There are 3 ways to turn a row about zero (a turn may also mirror it). The second row of each pair is the first, turned, with some noise. The first 27 pairs use one turn. New pairs use 2 turns, one after the other, and a turn may come again.
(in the rows, 128 means zero)
Some pairs, each with its turns in order after it:
[138 164  89 129  79 178 173 176]
[ 77 108 161 152 136 108  96 203]  Nuba

[130 110 174  90 107 168  77 166]
[131 117  98  81  80 101 185 110]  suvob

[164  93  84 115  85 109 178 167]
[146 121 159 145 120 181 108 204]  Nuba

[139 162  94 103 130 168 179  95]
[ 85 122 138 106 130 132  77 183]  suvob

[116 139 111 176 133 158 145 138]
[127 122 136 148 132  81 151 157]  Nuba

[114  93 114 121 126  76 144 146]
[155 127 153 116  96 170 146 139]  Nuba

[104 110 107 159  89 133  89 100]
[ 94 166 137 145 144 132 173 153]  Rog

[ 96 163 173 126 112 146  95 148]
[ 88  88 119 118 106  97 113  90]  Nuba

[ 95 108 107  78 175 142 140  93]
[ 93 172 118 124 152 166 185 113]  Nuba

[111 180 173  86 145 179  96 101]
[105 135  74 166  58 139  90 143]  Rog

[140  85 112 162 121 165 134  90]
[ 85 146 105 131 161 117 161  90]  Rog

[143 177 167 114 139 130  93 165]
[102 116 140 151 112 109  80  75]  Nuba

[133 102 133  86 128 106 180 144]
[175 102 130 107 132 164 128  94]  Rog

[163 146  84 174  79 117  77  91]
[ 75 100 143 159 125 201 151  96]  suvob

[146  94 126 136 112  84 165 134]
[149 152  89 171 130 139 101 125]  suvob

[111  79 145  78 177 122 104 105]
[126 147  95 124 172  69 174 144]  suvob

[131 120  87  83  85 127 128 152]
[122 101 138 117 155 190 131 157]  Rog

[ 81 162 109 163 144 136 128 148]
[134 104 128 154 126  85 150 167]  Rog

[162  99 112  78 180 121 117 178]
[105 183 116 137 109  54 131 105]  suvob

[128  86 156 135  83 155  90 144]
[ 99 162 155 180 151 160 122 114]  Rog

[176 116 105 158 163 180 100  94]
[ 65 155  83 113 160  89 105 110]  Rog

[ 91  79  79 151 124 123 161  79]
[129 134  98 108 162 126 215 113]  Rog

[134 157  83  89 108 158 107 129]
[ 72 135 150 114  91 133 146 156]  suvob

[179 171  79  99 149 144 146 156]
[ 67 167 157 118  95 112  82 126]  suvob

[148  98  83  92 129 172  82 152]
[117  92 152 161 195 165 133 116]  Nuba

[ 87 144 129  84 164 168 165  80]
[ 60 184  99 116 144 130 171 128]  Nuba

[158 110  97 121 133 112 118 141]
[100 148 119 159 118 121 127 109]  suvob

New pairs, each followed by its turns in order:
[ 79  91 127 135 179  94 127 145]
[137 157 132 136 162 141  84  69]  suvob suvob

[112 119  98 148 136 127 142 134]
[146 107 148 128 119 121 116 103]  Nuba Rog

[ 85 151 152  86  93 163 131 125]
[ 82 107 146 165 164 122 162 113]  Rog Rog

[176 152 171 177  78 119 136 172]
[147 195 150 177  76 132 137  98]  Rog Rog

[152 110  96 127 106 107 144 162]
[140 104 110 104  97 109 130  90]  Nuba suvob

[ 87 151 155 131  99 163 124  91]
[104 110 117 177 125 182 137 142]  suvob Nuba

[164 117  80 150 148 140 127 171]
[160 105 111  67 114  99 136 116]  suvob Nuba

[ 97 122 101  94  88  88 146 113]
[ 88 129 102 174 131 142 117 168]  Rog Nuba

[ 94 164 122 106 100  88  76 166]
[101  72 147 136  71 136 126  85]  suvob Rog

[143 154 149 163 155 136 167 112]
[126 156 164 144 119 174 119 111]  Nuba suvob

[ 97 129 143 140 179 158  98  86]
[148 147 193  99 130 103 119 153]  Rog Nuba

[107 109 105  82 153 156 167 152]
[146 102 180 116  86 138 100 113]  suvob Nuba

[126  88  91 177 177 110 148 114]
[144 209 149 125 109 158 123 117]  Rog Nuba

[140 128 159 111 130 164 173 112]
[124 112 167 130 150 170 130 102]  suvob Nuba

[134 126 149 178  94 108 135  82]
[ 96 133  74 140 171 110 119 104]  suvob Rog

[ 88 154  91  87 132 125  80  80]
[187  67 128 169 111 110 127 104]  suvob Rog

[ 81 156  92  77  95  82  98 162]
[106  50 177 152  78 118 115 112]  suvob Rog

[143  86  79 110 150 135 112 110]
[101 168 164 153 155 136 151 112]  Rog Nuba

[130  87  95 151 158 134  83 172]
[125 140 128 124 134  93 129  46]  Nuba Rog

[162 110 173 179 122 178 104 149]
[163 104 169 132 190 159 163 113]  Rog suvob

[127 129  99 154 118 106  88 166]
[157 119  74 140 113 151 114 112]  Nuba Nuba

[150  95  93 159 154 115 108 162]
[149  99 133 145 173 175 125 114]  suvob suvob

[155 112 139  96  85 126 162 110]
[ 99 128  84 152 113 157 148 101]  Rog Rog

[121 118  87 132 175 100  92 143]
[158 114 134 100 140 115  73 156]  Rog Rog

[159 112 179 149 117 162 147 133]
[ 78 136 102 162 133 124 162 142]  suvob suvob

[145  85 153 137 129 131 163 143]
[ 88 136 135 168 130 144 141 109]  suvob suvob

[137 138  81  90 128  90 149 172]
[109 141  85 118 104  65 136 105]  Rog suvob

[ 98 115 107 121 122  97 119 114]
[108 147 134 163 122 129 110 147]  Rog Nuba

[107 171  79 103 179 141 111  77]
[ 89 132 127 148  49 121 160  81]  suvob Nuba

[163 178 132  92 172 136 140  88]
[111 138 131 113 151 199 141 177]  Rog Rog

[162 114  96 115 113 130 176 133]
[106 143 146 150 146 117 137 185]  suvob Rog

[130 179 129 109 155 140 118  88]
[120 114 153 126 149 173 148 170]  Rog Rog

[119  97 141  79 177  95 101 102]
[114 150 164 143 181 116  74 133]  Rog Nuba

[ 99 130 165 139 125 102 119  92]
[122 116 118  87 121 172 140 140]  Nuba Rog

[161 146 133 125  76 152 165 160]
[159  79  87 124 147 106 164 141]  Rog suvob

[127 139 167 142 107 134 142  86]
[113 131 130 166 170 157 147 122]  suvob Nuba

[ 98 117 116  82 145 105 126  77]
[171  79 123 135 138  88 104 143]  suvob Rog

[132 129 125 179 127  83 147 102]
[101 173 110 114 103 157 111 104]  Nuba suvob

[156 103  81  95 118 172 155 109]
[140 118 182 118 116  65 106 113]  Nuba suvob

[176 152 120 110 162 157  82 111]
[ 90 155 120  78 102 143 171 110]  suvob Nuba

[167 120  97 103  88  78  99  86]
[106 144  77 129 126 151  48 132]  Nuba Rog

[ 87  81 124 147 139 124 107 111]
[122 141 164 127 143 132  69 122]  Rog suvob

[175 171  94 127 145  94  86  77]
[160  96 173  85 170  98 131 174]  suvob suvob

[167 141 140 149 120 151 102 105]
[168 149 153 130 148 132 132  95]  Nuba Nuba

[ 98  89 144 158 170 119 149 151]
[133 165 156  77 139 102 107 110]  suvob Rog

